The same things were measured in two ways. Each way mixes the same 10 hidden numbers, adds some noise and spreads widely along 5 directions of its own, which tell nothing about the thing.
In the rows, 128 means zero.
Some things both ways: the first way, then the second way.
161	153	65	124	78	96	203	133	158	163	146	125	116	120	174
159	172	139	126	134	206	142	107	167	107	136	203	153	186	76	202	135	144

141	100	229	94	158	213	84	82	145	87	161	125	90	160	119
156	91	126	81	110	156	150	119	86	141	165	141	110	116	106	75	122	123

157	167	48	139	129	116	176	155	158	108	82	119	113	116	74
116	134	127	166	119	167	130	118	122	87	107	106	140	162	153	186	155	175

83	173	100	138	130	77	140	165	113	135	97	111	90	157	132
148	139	133	139	105	167	133	150	130	83	65	118	139	133	157	158	140	139

149	134	62	156	123	82	168	163	155	144	98	129	167	112	131
63	120	103	48	125	149	183	95	93	116	106	177	96	176	90	189	173	110

142	136	128	104	126	158	184	28	168	155	145	106	141	141	119
52	118	115	108	119	130	123	141	98	111	116	81	122	103	158	126	135	127

203	163	111	91	87	125	200	116	168	128	160	152	125	95	117
89	117	112	159	166	102	83	138	89	158	117	119	147	132	125	105	99	137

94	78	104	173	113	92	123	152	147	98	100	126	164	112	77
119	137	118	120	114	108	163	144	82	155	109	76	97	151	133	144	120	96

85	114	14	174	149	128	115	140	146	138	95	141	148	110	115
111	116	174	129	93	102	106	134	154	135	152	120	113	72	129	109	128	117

131	118	167	139	120	140	139	135	132	100	151	145	129	151	156
156	136	150	158	171	117	97	142	161	160	101	141	149	141	98	113	111	103

221	137	93	120	119	127	184	151	169	144	109	108	117	122	108
120	127	125	143	170	150	105	133	122	135	108	85	140	139	136	129	142	122

224	111	121	143	98	124	192	181	179	111	129	134	104	172	142
94	174	113	95	129	144	120	158	127	104	80	162	129	147	111	186	132	101

182	107	197	144	121	190	99	147	176	83	159	133	145	150	132
187	157	149	138	78	132	151	78	232	134	198	104	110	134	186	87	132	150

100	139	43	179	117	102	158	168	167	140	73	92	151	129	106
139	131	137	144	159	148	87	106	144	143	138	113	168	60	164	103	140	98

160	140	100	137	97	139	172	98	142	121	142	119	128	134	106
120	166	124	142	130	171	137	127	163	105	134	165	124	216	105	207	141	151

78	202	112	143	122	120	130	113	135	118	138	102	143	147	89
102	136	98	196	173	147	114	194	81	93	105	90	174	158	77	232	131	134

74	164	148	117	159	177	77	71	109	134	168	106	110	111	103
118	101	121	89	120	125	129	107	86	143	195	146	109	86	122	95	149	95

120	104	158	160	113	156	146	147	139	111	93	115	142	154	80
148	160	85	123	184	121	101	120	160	135	127	202	179	141	91	123	115	126

88	118	113	134	116	109	179	130	163	155	89	122	180	137	151
112	110	105	116	131	149	194	143	92	105	71	92	151	153	90	172	135	126

55	164	162	115	159	109	59	115	111	94	132	116	104	124	95
144	98	120	129	102	136	134	128	95	135	136	105	113	114	161	86	120	143

142	113	99	135	119	149	146	149	164	145	102	125	136	108	111
127	191	102	139	113	102	139	128	214	108	139	144	159	141	131	162	116	153

134	193	145	121	137	181	92	111	145	111	151	120	91	146	111
96	161	116	141	109	136	106	129	178	88	153	174	146	132	136	160	128	167

170	120	78	131	106	137	175	176	144	134	118	147	95	127	129
158	134	138	138	152	110	72	144	137	149	127	164	157	80	116	81	103	104

150	129	155	106	129	132	174	145	179	135	125	125	127	128	172
110	116	101	70	146	136	146	91	101	138	107	159	160	86	121	96	131	104

132	123	126	107	121	155	139	122	175	116	92	93	100	122	114
187	124	117	135	149	200	120	90	157	138	157	163	176	122	138	88	110	157

209	114	80	89	122	138	188	108	164	143	158	164	129	96	176
114	78	166	122	161	144	127	146	81	166	111	115	119	157	39	128	119	115

131	151	79	126	125	123	179	95	147	141	151	122	151	137	149
138	102	135	100	122	153	114	99	136	125	181	167	122	91	129	103	156	125

Other things, the second way, with their names:
(332): 148	143	140	132	113	143	154	88	127	145	105	117	133	144	164	120	127	125
(672): 86	113	98	123	162	90	120	153	79	145	71	67	149	102	121	111	120	115
(219): 119	123	123	160	164	107	109	158	106	145	99	107	134	154	107	133	120	107
(262): 131	152	117	143	154	141	64	151	144	157	187	172	139	105	111	124	95	114
(475): 141	121	136	107	134	148	128	111	133	118	88	121	144	115	125	117	148	136
(313): 110	133	148	129	112	137	108	180	92	123	132	129	107	133	81	172	124	110
(669): 122	145	104	115	113	94	149	131	142	125	98	135	117	117	173	136	141	79
(242): 110	87	129	128	116	121	202	106	59	128	91	19	131	132	145	118	148	128
(11): 102	120	121	92	113	166	171	139	120	100	92	145	99	186	118	169	152	117
(414): 153	162	135	155	131	99	102	133	153	133	110	122	153	128	148	101	110	124
(636): 189	143	161	133	86	196	178	82	162	127	136	105	105	187	172	140	144	149
(557): 144	156	99	105	109	140	169	96	151	121	127	97	152	116	164	119	128	144
(96): 122	146	94	97	111	105	147	125	127	126	109	130	134	140	112	120	110	166
(607): 118	127	125	108	163	145	70	124	141	140	140	164	160	45	145	87	133	76
(179): 153	114	127	114	141	225	161	107	120	115	119	154	160	186	84	135	114	165
(525): 189	103	126	131	121	153	167	60	104	121	152	148	149	117	125	132	172	140
(72): 109	100	116	154	152	130	131	134	102	114	132	87	121	146	125	158	167	122
(393): 129	148	132	159	127	84	121	146	138	119	104	58	125	116	144	159	155	111
(296): 125	158	134	141	154	163	157	99	154	128	116	139	170	178	73	206	142	136
(284): 105	144	105	142	137	96	80	99	157	133	157	118	152	77	182	87	129	158
(331): 117	106	134	149	135	155	134	132	79	133	107	70	142	122	126	143	129	137
(623): 106	117	110	105	188	108	113	139	121	170	101	132	131	137	96	112	125	80
(184): 98	144	96	147	223	142	60	160	146	136	98	162	209	97	89	145	113	92
(432): 82	150	90	122	163	109	120	129	122	123	123	132	132	155	101	187	153	123
(554): 112	117	124	148	152	126	103	181	133	125	111	83	126	143	103	139	120	135
(166): 106	117	153	139	147	107	109	155	116	159	109	71	143	97	100	104	106	106
(613): 173	108	128	137	156	122	76	123	158	147	200	150	159	70	89	79	121	141
(58): 204	138	103	156	172	129	111	133	165	137	141	161	190	143	77	93	97	150
(312): 130	140	125	137	142	175	147	105	155	108	135	135	156	183	80	178	140	184
(67): 129	156	89	103	132	133	133	142	222	93	120	170	130	147	143	145	147	119
(254): 65	135	96	91	173	128	80	142	122	143	134	194	154	98	93	119	113	101
(264): 143	135	151	130	122	126	135	105	124	148	182	146	119	128	99	140	143	104
(80): 170	135	170	196	115	142	121	138	142	126	150	82	153	118	115	154	122	145
(397): 132	129	106	133	118	168	144	124	127	97	110	150	149	137	133	160	135	155
(141): 75	163	114	91	138	105	113	143	135	128	89	154	142	102	104	165	134	88
(543): 181	143	129	143	163	192	189	105	90	150	119	88	175	198	41	183	119	139
(667): 160	147	135	204	150	169	110	159	107	110	94	56	177	147	137	162	115	148
(281): 109	119	87	76	159	136	97	109	111	129	139	219	144	83	130	106	149	86
(337): 127	146	134	145	124	114	102	127	118	119	114	122	156	109	116	142	128	154
(680): 125	154	123	119	126	177	148	99	126	128	145	187	150	187	80	163	110	167
(466): 82	136	66	78	144	104	127	172	102	121	112	142	118	114	124	132	132	72
(341): 39	110	99	103	140	76	95	181	106	165	117	130	106	90	141	92	88	76
(468): 121	99	142	119	119	170	120	121	76	106	121	128	132	109	123	130	147	141
(687): 56	100	93	138	172	101	81	190	91	124	66	122	157	120	110	103	90	137
(110): 112	118	113	86	112	192	169	87	58	134	164	135	107	158	144	126	136	130
(547): 94	133	112	100	148	153	108	157	113	113	130	159	136	125	89	158	132	110
(335): 91	115	101	173	138	97	135	142	90	133	104	32	135	145	166	119	118	149
(492): 153	102	113	55	142	174	169	110	57	132	110	192	130	150	52	134	144	107
(144): 73	133	114	141	146	137	114	189	104	98	75	68	143	150	93	179	121	150
(119): 147	129	125	101	117	142	147	141	132	108	115	144	127	132	102	138	138	113
(173): 124	130	65	79	159	130	150	121	101	122	141	199	140	144	83	145	144	103
(703): 151	160	99	124	151	142	118	130	108	142	111	150	144	141	139	135	116	98
(231): 118	142	170	194	147	91	96	147	155	167	134	39	129	139	131	122	109	122
(471): 156	131	132	165	95	124	135	124	206	104	141	107	138	146	149	117	117	197
(421): 105	133	117	128	121	148	145	153	144	109	123	121	136	161	109	143	111	144
(601): 113	147	98	56	95	98	106	110	174	144	157	210	106	98	162	44	98	129
(334): 129	111	106	124	134	99	128	99	101	138	138	105	138	111	142	83	132	147
(363): 49	163	96	108	131	106	100	135	128	133	145	163	123	121	144	145	118	114
(371): 113	168	112	122	101	114	142	136	121	101	100	105	131	126	157	158	137	118
(649): 125	123	132	117	157	107	68	114	192	146	144	153	174	36	131	52	116	124
(480): 163	132	123	132	122	163	169	125	150	94	133	113	148	167	97	155	141	155

Some of these things the first way, each followed by its name:
118	154	199	89	138	164	101	134	110	139	141	126	87	120	125 => (58)
99	181	158	127	120	123	157	107	130	123	162	104	132	169	153 => (281)
49	198	149	110	146	100	75	96	108	144	116	110	122	133	105 => (687)
113	129	104	116	123	126	198	88	128	164	112	138	155	92	82 => (334)
164	153	109	137	108	139	118	128	171	112	140	117	120	119	93 => (363)
114	161	192	144	127	132	101	129	157	80	130	128	167	134	66 => (335)
111	145	56	143	112	140	139	123	125	157	146	132	128	78	118 => (264)
88	139	70	163	78	88	134	133	157	145	93	128	161	104	86 => (680)
176	79	120	142	132	167	104	206	181	128	53	118	105	77	69 => (543)
154	192	140	93	162	115	126	140	120	137	168	151	66	100	122 => (337)
98	126	95	142	95	79	158	110	134	136	123	113	136	113	134 => (636)
131	153	199	167	164	136	87	132	144	67	151	118	160	159	78 => (432)
109	145	167	115	143	96	108	145	157	153	117	104	126	107	129 => (557)
122	158	140	109	154	181	100	108	140	97	172	140	88	118	130 => (80)
16	146	150	178	121	94	104	149	105	103	123	108	158	155	131 => (669)
210	141	85	80	139	176	206	104	161	128	134	138	66	121	123 => (468)
216	158	79	107	100	147	178	192	166	139	97	121	60	109	87 => (667)
144	137	138	103	159	139	111	91	133	135	140	113	112	135	114 => (554)
168	129	109	94	181	151	118	103	149	149	95	105	78	114	79 => (144)
141	90	144	149	146	182	123	156	145	104	98	125	110	169	112 => (119)
128	108	107	100	174	173	142	65	139	138	141	119	128	111	110 => (613)
118	144	94	109	82	70	194	125	123	161	138	106	101	100	129 => (703)
104	92	141	95	175	125	121	93	123	143	93	130	97	85	73 => (96)
87	147	188	114	137	166	120	88	109	135	144	98	118	137	113 => (173)
123	79	109	144	147	149	131	173	136	120	59	122	102	129	93 => (492)
175	113	139	117	92	165	211	95	143	123	153	140	138	140	124 => (219)
133	127	165	151	161	148	87	152	184	45	109	121	132	152	84 => (331)
79	190	131	131	135	126	78	157	107	180	113	110	121	120	123 => (480)
116	92	119	170	124	138	120	156	149	120	80	90	151	163	79 => (466)
176	157	180	131	71	133	136	125	188	96	171	118	141	149	113 => (110)
